All groups share one centre, and each spreads out both ways along 11 directions, with some noise.
Known rows, each followed by its group:
  40 -115 -180  -47   53  160  158  -38   28   41    3  -77  174  -26 -151   34  214  -32 -> fot
-162  101  217 -156 -183 -212  -68  -39   20  111  -64  291   34 -298  -42  -47   24 -169 -> Vap
-334   80 -256  172 -203 -273   99   46   31   35   -7  179    6  105 -135 -263   96   13 -> Keteg
-331  -91   45  140 -144  -91  196  160   50  193  153  147   54  179   -4  298   10  198 -> tar
-292  -21  -29  127   47   22  220  247 -162  234 -203  -14   43   72   47   21 -268  -35 -> Vap
 113   82  125 -253  228   50   38  -10 -107   41  152   71  247  -29 -114   38  -71  -74 -> femev
 312  -18 -221 -224  248   41  147   65   -1  239 -145   16   68  -96    1   24  -79   -3 -> Keteg
 177 -121 -186 -178  215  -70  257  165  -20   25 -206   32  268    0  151  202   -4   19 -> Keteg
-252  161  133   20   27  -20   33  -67 -100 -102  302  -29   74  -22 -199   35 -265 -151 -> tar
 -19  -54   94   56  235  -64  163 -133  -88   14  235  -71  -75  128  -63  -40 -494 -169 -> tar
 -58  279   90  178  116   36  108 -269   51    4  436   85  -36    6 -339 -225 -250 -197 -> tar
  61  -77   35 -130  -66 -106   41  154  -11   10  -68    2 -163   49  209  -32  -71 -243 -> Keteg
 -25 -145 -261  -99   22 -235  169  -69  -18 -166  207   -7   72  189 -180 -109  150 -155 -> Vap
  93 -109   25  -29   97 -108  174  -71  158 -100   37  233  144   32   -6 -163   59  -55 -> Vap
 113   74  -53 -202  -53   32   24  202 -118  115 -166  -26 -215  -32  -75  -43  120  -97 -> femev
 -33 -131 -320  107 -162  -23  -50   72  117  189  138   -1 -241  398  -74 -179  322  144 -> tar
-119  125 -129   19 -170  -33  213   53  -20   88  164  146  -75   76  -55 -276   60  -47 -> femev
 -69   40   90 -160   15 -104  -32  133  -89  -28   24   24  105  -70   34  146 -101 -163 -> tar
 -64   65   11   89  -94  -83  -12 -255    0 -129  124  -29  -15  -81  -36  -10  -29  297 -> Keteg
 -51  -86  201 -174  130  -70 -219  120  -59 -115    2  -42   -6  -58 -215  140   59  137 -> femev
-125  -59 -104  -31  -95  -35   19 -101 -139  132  100  -95   -7  263 -238   -9  143   71 -> fot
 -64   23 -129  -63  -85 -283  -47  241  -27 -140  -89  152  105  154  262  -97   91 -145 -> Vap
  26   -8 -290   30   26 -344 -117   70   74  -12 -142  -39 -219  -79  156   44 -203  334 -> fot
 -46  -59 -102   80   71  -25 -102 -150   70 -116   38  -35  143 -138   33  -35 -101    0 -> fot
-248   -8  115  -72 -145   88   86  -75  -22   20  272    8 -195 -177 -393  -80  126  -55 -> Vap
 289  136    1  154   94   36  -29  -29  182  -11   95    4  -64  181  223  115 -127  -82 -> Keteg
 -78  -87  -31  -24   29  196  -64  168 -105  -16   22 -186  -15   47  -57   19   58  -45 -> fot
-182 -232  -18  -23   16 -186  152 -151   32 -234  129   85  169 -113   21  -61  -98    7 -> fot
-296  -30  -85   20 -119  120 -205  126 -196 -103 -120 -200   43   -9 -157  -78  229  129 -> tar
 176  -39   33 -187   61  127 -184  203 -117  -14  -33 -197  -34  165  239  164  -67 -349 -> Keteg
  21  151    3   20  -40  -93  146   37  160  163   -7  292   -1 -122  -10  -61  -30  -94 -> Vap
 168 -192   64 -265   52  -64  -60  117   53  264 -128    7 -295   43  -41  175   70  157 -> femev
  91   -9 -240   77  -94   15 -208   48  108   45   65 -106  153  295  125  264  154 -217 -> Keteg
  86  396  -69   37  128  -49  -84  180   47   71 -168  178  179 -186   76 -120 -147 -258 -> fot
 -46 -120 -142  -25  -30 -118   81  -69   38  189  -45   36  125  145  -53  -68   23 -299 -> Keteg
 -81   94   53 -205  -54 -301 -124   79  -82 -309   45   86   79 -158   77   72  -54   -9 -> fot
-151 -106 -228   39 -137  -66 -352 -127 -103  239 -110 -312 -132  144    6  118  -44   54 -> femev
 255  309 -290  113  274   21  349 -250  189  234  357   72    6   82 -437 -178 -213 -276 -> Vap
-139   49  152  148  159 -113  -46   20   43 -150  238  111  111  112  -50   31  -96  231 -> femev
-129  -31 -158  197  -61  -17  -60 -119   84 -133  135  -67   37    6   65    0  -23  231 -> fot
 102  201   29  -15   15 -129   96   57  152  -22   80  229 -124  -76   42 -103  -87   47 -> Keteg
 -25   85  -24  -22  157 -189   59   49  157  144   -2  329  361  -24 -121  108   11 -115 -> Keteg
-88  79 -85 -32 -94 -89 -31 176 -26 110 -40  16 -74  21  76  62 -18 -38 -> Vap
 -50 -158    2 -107    2  -51 -345  104 -150   92 -424 -277 -263  -25 -301   88  148  -63 -> femev
 -80   31  -53  -64   -8  156  -19  -49 -107  -70  258 -175   57   37 -234  151  143   98 -> tar
-200  -73   58  -27   98 -118  138    9  -21 -201  208  124  183   22 -134  -38   27  128 -> femev
 92  -1 -22 -84 139 -22 106  27 -18 -13   7  32  91   2 -42  37 -92 -74 -> Vap
-229  -84  -86   68 -242  -59 -165    8   25   57   51   -3 -211  101  -46 -180  144   71 -> Vap
 -52  -35 -117   81 -153  -40  -90  -62   78  -78   -9   76   54   49   62 -179  289  217 -> Vap
 -97  182   50  102   92  180   92  158 -315 -413   78 -142   25   96  -71 -376  -75 -253 -> Keteg
  82  -48   60 -158  108 -380  379  -24  123    1  245  246    3  124  156  149 -401 -207 -> tar
 -70  149   40   -1   93  -24  206   35   54 -299  213  237  300 -100 -139 -179   52 -249 -> femev
 -14 -203   74   22  208 -134  117 -174   44  156   -2   49  108  134   91  -10 -384 -107 -> fot
  -5 -185 -125 -255   -4  -35  141   15  -49  143   53  -63  211   95  -73  345  161   93 -> tar
 -57 -247 -260   30  -74  -57  227   50   31  118  -22  -48  -72  122  132   75   48  242 -> femev
 179  -88 -197  -88  134  -13   78  169  123  153  -66   31   25   23   92  186   26  133 -> Keteg
 202  104 -142 -358  -51 -270 -186  166  -68  261 -107  -14 -264   32    2  235    1   12 -> fot
 294  149 -133 -369  123 -204 -109  195  -82   44 -112  -32 -179  -91    3  189    7  105 -> fot
-141 -253  336 -107  -30 -333 -201  156  194  268  -83  223 -414  125  -88   56 -106    5 -> femev
 525  469    1 -159  275  272  -45   76  132  -36   13  245  286 -182 -138 -154  292 -232 -> tar
 -56  168 -120  -30   46 -341 -180  -44  -69  -62  -63   13  -30  -53  -26  -58 -251  122 -> fot
  -1  202    9  170  220 -203   47   11   23 -135  163  127  125  241 -115 -277 -293 -333 -> Vap
-321 -160   31   23  -56   53   58  -87  -89   57   87 -118  -40  -45 -187   26  -56  -36 -> tar
 235    4 -174 -185  100 -243  322  -44   32    6  418   95   84  337   24  209  -65   41 -> tar
 -76  215  104 -138   85 -140   15   83 -138 -149  -27  159  265 -121 -125   -3    7    5 -> femev

New rows, each followed by its group:
-211  -41  -40  119   76  273  267  293 -107  298   52 -140 -253   61 -150    9 -225  -44 -> Vap
 -98  -44 -314   99 -305 -117  -79 -236  128   60  187  -53   62  259 -144  -75  291 -323 -> Keteg
 -65  226    7  -80 -129 -354  230   90   70  263   21  505  -51   -9   17 -143    8  237 -> femev
 -25 -190   58 -132   12  -64   -2  -36    9 -216  233  -22  -78   95 -111  -29   98  -25 -> Vap
 226 -256  -11 -262   58 -176   99  -37  127   88 -228   63  -25 -272  179  160 -150 -150 -> tar
 -20  268 -122  -21  197   54   75   51 -224  223 -135   -6  122   57 -347 -323  -89 -241 -> fot
-104 -119 -288  142 -135  154   14   27 -113  273  -12 -264 -282  263   55 -119  -41   31 -> femev
 -49 -133 -114  -84   19  -74   55   97 -136 -238 -222   24  379   -8  180   82  178  192 -> Vap
-175  144  247  -19   41   68  229  164   -3   57  375  277   79  143 -273 -148   24 -310 -> tar
 -65  -30   -6   58  -13 -145  162   34  152   51  -52  194  -29  -87   72  -49  -78  -47 -> tar
-119  303 -108   79  -28 -389  -40   46  -41   10   28  231  157  193  -37 -318 -148 -459 -> Vap
   9   18    5  117  -53   32 -141  202  145  -75  212   -5   90  315  110  258  125 -251 -> Keteg
 -88 -152 -152  -24  -75   22 -107   38   35  100  115  -85   63  228  -86  107  201 -177 -> Keteg
  54   65 -127   58   78    2  -17  123   85  -14   66   31  -17   65   58   96   17  112 -> Keteg
   7   14 -139  -30  140  -23  -31 -222  -33   56   -2  -55  301  -25 -116   -7  -34 -158 -> femev
-364 -453  181   80  -96  -74  166 -168   78  220  203   -7 -336   81 -305 -139 -143  -92 -> Vap
 -37   11 -206  -80 -154  -39  -69 -113   43  -13  213   10   92  -10 -297  -22  351  -50 -> Keteg
-164 -111 -268   30  -70  -65 -114  112  -68  -98   28 -248 -371   19 -127 -109   22  301 -> fot
 139  181 -211 -202  -34 -339  -40  144  -92 -173   84  -61 -380   95  -70  167   48  540 -> fot
  59  326 -260 -207 -188 -211  -64   53 -205  344 -132   30  -62  168 -333    0  272  -45 -> fot
  -8 -150  166 -148  126  182   27  141  -41   96  -24  -74   12  -53  -22  125  -37 -140 -> tar
-160  -75 -100   93 -222 -244    7  -70  146  -84   15   30 -166 -167  121  113  -23  195 -> tar
  21  103 -178   99   67  110  -95  135  -77 -151 -210  -89  144  -64   50  -16  147  241 -> tar
  40   31 -239   88   38  -29  101 -105   62 -185  181   -5  104  140 -119 -156  163   99 -> Vap
 128   70 -246 -221  -67  116   86   -1  -59  -77   42   56  197 -139 -198 -139  450  -64 -> Vap
 380   31  -46  -98   98  -53   78 -108  288   41  -11  187  -62 -235   81  -28  -41 -101 -> tar
  20 -279  103   47   64  -73  169   39  224  321 -266  139  -63 -139  247  123 -343 -119 -> tar
 422   84 -295 -344   63 -405  182  112  106 -114  -14  262  139   79  247    3   82 -114 -> tar
 -80  190  186  -39   97 -100  -59  190 -122  149 -156  118 -100  -47  119 -186 -378 -135 -> Keteg
-145  107   29  237  -62 -108    1   -9   -6 -197   50    9  -61   30  131  -25 -148  219 -> Keteg
 183  -10 -130 -177   40 -360  142  267  131   31 -237  301   62   55  339   -2  -31 -147 -> tar
 139 -225  -85  -35  -73 -162  -22  -83  320  332 -138  111 -311  -63  148  -24 -120  -94 -> tar
-230 -216  -26  -87  -27  169  141   59 -212  166  -86 -193  -19  -74 -176   64   52   96 -> Vap
 -24 -440 -166  108  -68  138  100 -111  101    8  220 -198   99  438  -61  126  234 -263 -> Keteg
-154   41   90  -36  175  -81  180  288   52  150    0  299  100   10 -133 -152 -119 -208 -> Keteg
  50   59 -248  -23   -9 -211  207  273  104   38   51  139  -76  152  177   80  -29  -89 -> Vap
-292  -26 -117  -91   70 -212  -45  -88 -284  -78 -106 -125  107  -85 -320 -276 -154 -114 -> fot
 -60 -105 -152 -117   -1  -48  366   95  -93   32  -28   62  103   25    4  -20  101  154 -> femev
 -68  439  289   35  291  272 -106  215 -259 -205    1    0  361 -127  -96   26 -196 -187 -> tar
 -75   72 -125  -61    6  -52   97  -22  -57  -94  200  -74   39  -73 -253   84   15   19 -> Vap
 -93 -138  -68  120   70  -65 -119 -183  127  123  -59    3  141 -117  191  -45 -271 -156 -> fot
  70  167 -181  -35 -107   53 -116   71  -48 -212  151 -105   25   85  -86  -37  272 -181 -> Keteg
-140 -300 -190 -107  111 -339  302 -335  -31 -115   47   72  132 -127 -281 -302 -123   34 -> fot
  99   -8 -111  106  220  -83   40  -91   69  128   71  -81    3  192  -21   65 -328  -41 -> Vap
  14 -118  109 -200  218  264   51  146 -138  155 -269  -43  283 -130 -166   15   87 -288 -> tar
-116 -135   36 -164 -204 -351  141    8    4   49 -109  201  -39  -51  139  -83  -66 -274 -> Keteg
 -42   39 -118   -2  -28  -54  -90  -30  -76  133  211 -145  -39  324  -17  250  -55  123 -> tar
-140    5 -154  -55  148  -24   56   57  -92  104  -88  -10  103  -84 -188   -9  -46  260 -> Keteg
  43  -61  -79   26  139 -112   31 -219    8  262   -5  -13    8  175  -93  -49 -222    0 -> fot
 -85   53 -213  -30  -57 -212  202   10  -10 -116  -36  133  161 -115  -79  -61  120  207 -> Keteg
  34  243 -432   -2 -107 -125  -49  279  -11  -45   -7  -11 -154  -10   80  -72  197  237 -> Keteg
-105  149  -36  110  -19  -62 -256 -134  -29   57    4 -131  -45  -15  -49  165 -179  183 -> Vap
 304  353 -243 -229   16 -249  -12  424  -35  350 -268   91 -422  101 -103   61   54   83 -> fot
-223 -230  -57   43  180  -99  213 -257 -158 -203  210 -160  163  118 -454 -148 -134  -55 -> Vap
 -23  122  -71   80   15  181 -143  239  148 -280  -24   64  176 -368  246    4   93 -161 -> fot
 -99   75 -284  -52 -252  -77   24  173   25   57  -60   96  -19   -2  103  -21  281   48 -> Vap
 -81 -101   84  141  103 -101  101 -134   56   71  -15   82  182  105   51  116 -174   62 -> Keteg
 -23   68  -62 -221  -10 -213  165 -116 -178  147 -245   84 -183 -356 -103 -369 -215  139 -> Keteg
  -9 -138    4  -49  120  -85  217  -56   93  291  -17  127   55   37   11   44 -205 -130 -> tar
  19   91 -171 -227   46 -253  181 -212  -98 -266  189  111  166 -166 -450 -219  152   44 -> fot
-219   35  187   16   34 -170   24 -161 -130 -145   99  122  399   47   25  -17 -153 -179 -> fot
-321 -313  -64    4  -90   -5  -16  103 -154  250  -93 -220   -6  212   78  373  -76  235 -> tar
-134   49  -46  -43   40 -236   83  -10   -3  190   48  209  234  119  201   79 -223   84 -> femev
 -18  -81   64  -88  -23 -107   21  -16   42  -74  -39  174  155   23   45 -217  149 -190 -> Vap
 -57  187   -8   18   19 -182 -166   -2 -104  209  -48   -5  -43  197  -39   14 -217  -24 -> fot
-129 -107  -45   95  236  138  151 -141  -72    8  -75  -29  432  -65  -95 -210 -175 -301 -> fot
-192   41 -188   22  -42 -145  -85   36 -165 -269  184 -196   36   82 -177  104   18  105 -> Vap
 -99 -256  -43   74 -144  204  191  211  236 -107  189   59  -46  -23  140   53  336  -42 -> fot
  48 -273 -193  -39  -38   -1   -3   83  110  220 -222   -6  -90    8  103   23  216  114 -> tar
 210   17  142   41  -13 -204 -319  171  401  -39   56  127 -447   12   46  238   37  152 -> femev
 220  -74 -104   60 -204 -110 -238 -452  150  103  -15 -156  -27  118  228  334  -41   94 -> Keteg
 110  139 -206   71  -20 -227   27 -117  198   -8  325   47 -173  170 -143  -53  -70 -112 -> Vap
-200  163  267  -20   79  -59  -79   55  -76  -89   94  117    0 -109 -129  -68 -178  -24 -> Keteg
 -98  181  -28  -19  -96 -140   23  213   13  134  224  222   29  316  -81  -10   84  -99 -> tar
  39   78 -487   63    8  -10    2 -205   86  117   55  -73  118  -29 -251   27  256  476 -> Keteg
